The rows are grouped in 4 different ways at once. Each group adds its own fixed numbers to the row, and there is some noise. The rows also spread widely along 17 directions, which tell nothing about the answers.
(in the rows, 128 means zero)
Some rows, each with its group in each grouping after it:
[159 147  91 166 146 147 122 110 161 128 164 121 128 125 114 157 111 110
 140 149  83 115 112 141 149 161 106  86  94  98 165 153 114 153 149 151
 117 140] | z_135 (2) z_206 z_983
[117  97 159 147 121 124 100 174 155 156 122 158 139 115 131 150 170 153
 160 153 135 131 186 149 127  62 115 157 133 148 141 123 132 118 164 112
 104 142] | z_38 (1) z_206 z_651
[136 126 167  87 177  85 138 167 154  92 134 153  88  68 159 146  88  65
  76 121 142 116 104 151 125 159 112 187  75 112 109  72 129 126  62 156
  91 130] | z_547 (1) z_108 z_462
[132 114 150  90 117  84  94 126 100 130 138 171  67 118 114 169 165 141
 153 115 171 141 101 100 168 104 151 234 133 111 147 144 161 145 153 174
 127 171] | z_101 (5) z_108 z_289
[148 141  97 128 133 127 142 169 121 133  95 121 170 116 120  98 130 132
 102 117 100 151  80 119 110 108 154  90  86 124 146 116 146 197 128  60
 116 101] | z_547 (0) z_94 z_651
[118 102 114 154 133 115 134 162 156 206 115 127 143 121 100 155 100 144
 127 123  97 125 130 157 128  85 148 111 110 130 168 130 114 178 119 128
 144 108] | z_101 (4) z_94 z_442
[149 160  99  92 146 130 127  86 114  77  95 126 164 122 165 137 137  94
 127 145 145 114 144 172 117 185 173 115 140 148 142 174 142 108 110 115
 120 130] | z_135 (3) z_206 z_289
[119 105 160 130 104  92 149 148 105 188 118 101 142 113 125 132  83 117
 159 101 140 109 137 138 136 122  76 148 115 153 107 111 113 110 157 147
 185 120] | z_717 (3) z_206 z_983
[117 148 125  81 156 140 128 133  58  74 144 136 140 134 147 137  89 111
 167  89 120 184 110  88 106 100 107 127 101 117 138  86 100 143 155 142
 182 108] | z_717 (4) z_108 z_442
[138  99 159 116  97  97 134 134 102 113  98  98 115 129 133 114  86 121
 136 114 169 118  91 108  99 120 130 131 113 117 109  99 159 123 128 146
 137 132] | z_136 (2) z_108 z_462
[158 114 106 136 166 116 130 110 129 178 135 119 132 159  87 162  51 154
 182 142 118 191 108 119 141  55 124 103 100  98 185 108 120 167 178 146
 166 150] | z_136 (5) z_94 z_462
[126 171  92 118 126 150 152  80 142 100 145 145 109 163 123 103 109 129
 134 115 166 172  92 113 125 111  79 120 150  87 141 104 171 103 134 150
 139 158] | z_38 (0) z_206 z_651
[149 132  99 142  96 149 129  87 132 137 129 129 117 169 110 137 153 163
 141 132 122 130 116 129 115 128 210 110 173 106 155 163 133 149 141 142
 116 140] | z_547 (3) z_94 z_462
[107 120  95 108 121  99 121 148  81 140 114 107 151 115 135 125 111 119
 137 111 151 110 137 123 126 142 117 125 114 183 124 136 133 123 142 133
 168 115] | z_547 (4) z_94 z_983
[138 119 126 108 152  92 112 129  96 143 123 153 140 117 130 131 164 133
 134 123 132 149 170 101 165 150 148 157 136 153 120 136 127 128 157 101
 129 156] | z_101 (4) z_108 z_442
[125 141  61 117 144 124 128 135 117 108 156 166  98 118 119 102 135 133
 125  94 136 158 143  53 151 174 131 114 119 127 134 132 151 158 122 152
 111 139] | z_136 (3) z_94 z_651
[157 119 161 154 148 128 141 115 181 124 132 102  89 154 118 147 110 141
 125 161 113 147 128 121 150 136 134 140 145 117 120  98 117  84 125 120
 101 174] | z_135 (2) z_206 z_289
[ 97 103 108 137 142  99 136 132 135 203 129 148 166  88 122 126  89  77
 128 111 148  98 172 140 131 107  28 116 101 102 150 113 122 158 117 155
 171 109] | z_717 (4) z_206 z_462
[146 123 108 136 147 126 136 123 110 138 139 126 155 104 134  97 115 107
 101 119 106 109 150 123 122 197 145  77 111 132 103 130 109 152 110 126
 115 118] | z_136 (3) z_94 z_651
[141  86 133 171 114 117  95 180 107 151 116 101 163 105 133 110 187 137
 102 137  83  71 169 119 118 180 172 103 125 187  86 137 101 128 151  74
  95 123] | z_101 (4) z_206 z_462
[130 151  96 153 118 163 132  85 150 140 143 149 160 133 125 120 180 125
 137 149 117 124 157 143 136 125  99  85 146  89 154 178 140 150 150 115
 120 129] | z_101 (1) z_108 z_651
[121 171 155 153 116 191 108 122 101  85 143  89 138 182 158 161 105 124
 159  96  73 136  87 143  70 115 126 145 158 140 126  80  81  50 157 137
 171 119] | z_717 (2) z_206 z_651
[121 135 152 158 125 160  78 143 111 116 133  94 170 142 118 143 163 143
 117 162 100 121  92 145  93  62 101 138 117 141 113  88 115 110 177  78
 134 141] | z_547 (0) z_108 z_289
[151 109 117 125 126 125 149 110 109 120 192 129 105 132 111 103 121 151
 139 143 135 129 141 122 154 168 133  79 108 129  85 140 113 142 170 179
 122 145] | z_38 (1) z_108 z_462
[148 123 169 135 116 141 145 152 154  80 126 136  99 122 142 107 179 138
 132 142 106 148 136  88 137 130 121 126 120  98 105 121 134 135 136  87
  76 133] | z_101 (1) z_108 z_289
[144 148  86  95 137  90 109 107 126  86 120 178  79 115 154 144 124  87
 153 102 170 122 135 105 147 192 139 171 118 114 163 161 175 117 109 185
  98 153] | z_135 (5) z_94 z_289
[122  77 174  94 138  83 164 131 102 169 129 134 124 101 127  90 141 137
 124 138 173 140 214  93 178 134 111 133 146 146  67 118 104 128 124 106
 132 145] | z_135 (4) z_94 z_651
[109 111 109 138 129 113 127  95 128 191 141 158 128 119 115 103 134 107
  98 103 157 101 176 125 138 156  98 140 162 119 119 128 120 123 100 165
 146 141] | z_717 (5) z_94 z_983
[110  70 131 169  98 123  72 162 110 173 146 139 109 131  96 111 157 159
 102 114 139  93 131  96  97  95 145 145 145 139 110  84 123 142 140 161
 118 153] | z_38 (4) z_94 z_983
[117 139  83 121 200 146  99  79  78 103 162  81 181 135 126 141 107 107
  96 179 125 120 145 137 126 159 109  84 129 166 107 115  88  93 146 119
 163 153] | z_547 (4) z_206 z_442
[115 124 148 128 213 136 122  61 139 106 175  84 101 123 114 197  66  91
 105 195 138 139  80 124 155  99  64 147 127  75 140  90  94 117 104 166
 158 178] | z_38 (4) z_108 z_651
[108 147 117 128 110 171 128 154 128 124 129 114 160 134 117 117 150 147
 103 134 117 136  86 167  95  56 110 110 119 139 131 112 133 147 138 104
 150 106] | z_101 (1) z_206 z_983
[154 146 130 100 157 111 164 125 103 131 100 112 131 130 152 112  91 105
  85  72 104 150  99 107 117 191 188 151 152 131 118  92  95 126  82  99
 157 115] | z_547 (1) z_206 z_442
[ 76 139 122 102 130 170 130 108  59 171 144 117 151 153 123 143 120 145
 128  63 112 161 134 108 104  67 129 167 195 146 137 103  49 138 121 136
 244  94] | z_135 (1) z_108 z_289
[120 112 173  85 126 135 201 144 150  97 108 114 134 101 152 108 135 127
 131 165 151 148 168 153 140  96 107  90 117 119  99 146 126 146 102  85
 117  92] | z_101 (1) z_206 z_462
[157 152 134 136 131 135 138 135 161  78 113  91 151 144 133 132 141 148
 135 207 128 134 104 189 142 124 133  99  96 166 110 147 159  82 174  79
  93 148] | z_717 (1) z_206 z_442
[132  90 128 138 142  96 118 200 155 118 125 116 103 121 126 123  73 140
 115 136 136 120 145 156 103 150 148 107  73 195  99  78 145  83 120 162
  83 141] | z_101 (5) z_206 z_442
[147 153 114 173 118 124 110 129 155 151  93 125 135 151 137 147 121 114
 124 105  88 108  91 150 108 160 166 152 145 127 160 121 132 101 120 116
 123 134] | z_717 (4) z_94 z_442
[117 111  96  92 105  99 176 132 164 120 134 167  64 108 108 115 154 158
 133 141 192 149 138  94 203 129 143 127 122 103 143 201 190 195 102 153
 100 130] | z_38 (2) z_94 z_442
[119 113  78 143 155 147 122 197 115 149 159 137 153 115  94 114 144 175
 118 120  82 175 146  87 139  88 137  80  84 168 137 112  95 200 160  97
 137 109] | z_135 (1) z_108 z_651
[125 133 163  85 161 102 176  81 132 142 158 129  94 125 146 140  65 105
 128 129 164 141 168 167 170 175 115 156 154 140  91 125 106  69  91 181
 151 149] | z_136 (2) z_94 z_651

New rows, each followed by its group in each grouping:
[126 162 152 125 126 122 167 162 191 110 116 124  91 114 146 161 106 111
 121 130 110 135  66 173 144 123 112 165 103 116 143 122 151 115  89 124
 104 117] | z_101 (4) z_94 z_651
[125 139  75  95 192 129 129 112 114 112 160 156 139 140 110 132 153 158
 113 155 137 191 169 114 177 128 156 121 138 171 129 137 113 133 148 112
 135 159] | z_717 (4) z_108 z_462
[ 97 126 154 139 162 166 115 110  99 159 174  96 156 117 139 179 149 114
 132 144  83 107 176 137 137 115  93 152 165 140 116 132  31 114 142 113
 186 111] | z_547 (1) z_206 z_462
[106 125 116  58 167 105 146  93  82 152 142 137 171 128 134 126  61 115
 138 128 196 154 185 189 116 106 107 118 133 169 112 102 119  92 133 178
 184 139] | z_547 (3) z_206 z_651
[108 120  96 133 100 115 102 137 158 156 131 184 107  99 114 164 184 131
 130 131 154  94 115 151 154 101 130 176 132 100 183 188 171 187 122 165
 113 131] | z_38 (4) z_206 z_289
[106 119  57 160 184 142  99 146 166 166 112 154 170 118 117 158 133 125
  94 127  93 136 186 140 119 124 151 109 137 166 188 138 103 148  92 111
 133 117] | z_717 (5) z_108 z_983
[104 139  92 148  97 168 129  95 110 122 147 103  98 157 116 106 192 159
  85 114 133 112 110  79 132 162 163 139 208 142 106 152 125 110 115 130
 138 144] | z_101 (1) z_206 z_651
[121 121 172 136  87 135 101 138  79 141 132 144 155 129 144 127 145 112
 166  90 117 112 135 131  86  94  93 147 127 106 123  99 105 127 174 143
 161 112] | z_717 (4) z_108 z_983
[ 85 113 161 112  57 134 148 115  87 138 119 104 166 116 148  85 173 119
 125 130 185  69 170 153 120 120  72 123 160 148  63 160 138  98 135 117
 169  98] | z_717 (2) z_206 z_462
[ 73  95  88 150 101 152  82 178  99  81 128  94 103 104 120 106 153 128
  67 115 142  66 106  58  72 139 146 105 119 152 103 110 135 155  75 146
 111 107] | z_135 (3) z_94 z_442
[147 207 112 132 169 152 143 136 212 108 130 164 158 133 131 132 129 104
 100 157 105 175  81 212 137  90  60 144  94 111 159  92 161  99 129  84
 106 145] | z_717 (1) z_206 z_983
[119 121 173 114  92 101 187 149 186 156 139 172  97 108 141 119 140 138
 159 122 154 136 190 167 186 136  78 153 127 127 100 156 148 108 127 146
 113 120] | z_38 (2) z_108 z_289
[129  98 167 113 110  82 109 141 118 148  46 102 136 127 147 159 139 133
 122 135 169 106 123 145 113 109 194 206 176 170 133 125 152  89 112  87
 133 146] | z_136 (4) z_206 z_462
[125 131 160 149 172 141 137 139 166 131 147 112 109 130 106 143 146 146
 106 165  90 165 124  96 172 100  97 158 134 120 111  92  97 119 128  80
 119 158] | z_717 (3) z_94 z_289
[124  72 145 127 124  83 121  78  91 195 106 115 140 109 119 115 104  89
  95 113 178  75 150 109 114 142 122 142 165  95 118 109 114 145  93 158
 165 147] | z_135 (4) z_108 z_462
[131 121  87 180 150 158  92 138 133 151 150 132 147 142 100 108 137 133
 103 123  80 127 124  96 100 113 121  93 118 115 141  92 106 155 141 122
 123 135] | z_717 (1) z_94 z_289
[ 94  89 169 159  93 126 106 147 143 166 149 122  79 139 111 151 177 183
 121 142 144 106 166 117 149 115 149 196 183 175  88 130 111  77 139 145
 124 157] | z_136 (1) z_108 z_442
[147  89 170 163 119 147 109 157  87 124 125  67 150 144 133 134 139 152
 157 143  80 123 145  86  99 113 142 103 130 145  99 101  71 115 183  77
 136 122] | z_547 (5) z_206 z_462
[142 123  50 180 184 139  86  70 112 169 166 128 147 152 103 130  82  97
 119 112 105 120 145  87 108 169 110  87 140 107 166  96  98 125 146 183
 157 170] | z_717 (1) z_206 z_651
[142 128 154 133  63 150 136 155 111  76 109 102 117 145 143 112 144 152
 158 126 122 120  73 128  90 106 156 103 119 118 117 132 146 140 156 118
 114 107] | z_38 (4) z_94 z_983
[137 111 122 137 152 100 133 124 141 116 163 132  60 103 116 127 117 105
 105 127 135 119  96  55 170 174  97 148 112  81 117 109 134 155 106 161
 105 159] | z_38 (4) z_94 z_462
[127 128 147 125 118 101 129 138 160 128  98 151 132 111 155 131 129  98
 110 123 149  99 154 174 123 162 136 155 128 140 122 131 156  94  93 132
 103 129] | z_717 (2) z_108 z_442
[162 147  87 151 121  97 131  86 140 151  93 104 136 149 137 101  97  96
  95 108 146  89 107 154 113 221 150 122 155 151 117 122 167  61 112 133
 119 162] | z_101 (0) z_206 z_462
[140 130 181  90 145 128 181  98 154 123 115 144 104 132 142 141 118 121
 141 141 145 171 140 142 147  89 144 154 157  78 138 128 113 140  98 116
 130 126] | z_717 (1) z_94 z_462
[121 121 160 115 124 122 118 126  89 133 138 114 136 127 126 139 130 132
 157 146 143 126 122 133 135  88 106 150 116 130 112 126 117 126 170 130
 159 132] | z_717 (1) z_94 z_442
[148 140 107 115 128 125 128 109 124 107  93 139 147 149 135  95 146 130
 119 132 149 145 121 129 113 126 163 120 143 127 135 129 162 123 129 102
 115 142] | z_717 (1) z_94 z_289
[128 120 149 147 108 148 160 118 149 146 161 122 107 125 107 120 121 129
 139 138 118 130 111 115 133  89  73  98 110  59 128 120 115 173 136 140
 127 121] | z_547 (0) z_94 z_983
[114 127 144 103  87  99 183  64 117 222 137 149 158 143 101 105 145 155
 151 135 187 138 171 179 192 101  86 140 170 118 104 175 136 126 170 135
 192 140] | z_717 (4) z_108 z_442
[135 114  87 131 176 131 109 136 122 114 123 137 130 119 130 133 135 122
  78 117 104 133 131  96 116 164 197 119 144 139 143 115 105 159  86 116
 114 132] | z_38 (4) z_108 z_462
[112 142  95  96 152 119 153 169 134  79  99 132 160 116 165 109  85 111
 141 118 148 161 161 142 112 132  88  88  91 180 124 103 152  96 121 106
 133 102] | z_38 (4) z_108 z_462
[142 170 113 105 146 143 158 107 134  80 147 112 117 150 140 191 115 152
 192 160 109 177 122 154 176 133 149 119 120 151 159 180 112 112 172 131
 143 134] | z_135 (4) z_108 z_651
[102 128 131 108 142 111 147 146 168 158  98 160 124 117 127 121 103 118
  93 106 162 151 128 149 124  82 116 164 144 117 147  94 155 132  63 123
 136 125] | z_38 (2) z_94 z_442
[121 155 139 170 104 171 118 135 121 127 122  53 146 161 142 178 140 151
 146 137  68 102  90 166 112 132 156 142 163 186 127 149  92  69 160  99
 162 116] | z_101 (1) z_206 z_651
[110 155  68  94 179 142  96 151 107  93 173 211 102 132 119 149 148 138
 142  88 125 206 128  68 139  84 123 167 116 116 181  95 130 167 149 160
 133 147] | z_717 (4) z_206 z_651
[115 143  50 125 179 149 123  94 172  90 142 167 140 130 118 120 143 114
 111 178 150 152 168 133 144 124 100  72 116 111 165 149 160 143 109 132
  93 148] | z_717 (4) z_94 z_289
[117 162 129 142 145 191 102 108 107  93 166 109 135 170 133 131 178 154
 104 143  93 146 126 120 107 116 147 138 179 150  95  97  80  77 145  87
 128 145] | z_547 (0) z_94 z_462
[100 106 168 172  48 123 116 182 173 154  46  89 165 117 153 146 159 122
 124 142 133  47 115 197  69  88 122 149 140 149 140 140 163  98 110  84
 116  91] | z_547 (4) z_206 z_289
[114 170  87  98  95 138 116 146 125  88 103 160 158 116 129 121 208 140
 120 138 162 132  95 154 136  94 127 149 118 146 149 176 197 154 147  92
 118 121] | z_717 (3) z_206 z_983
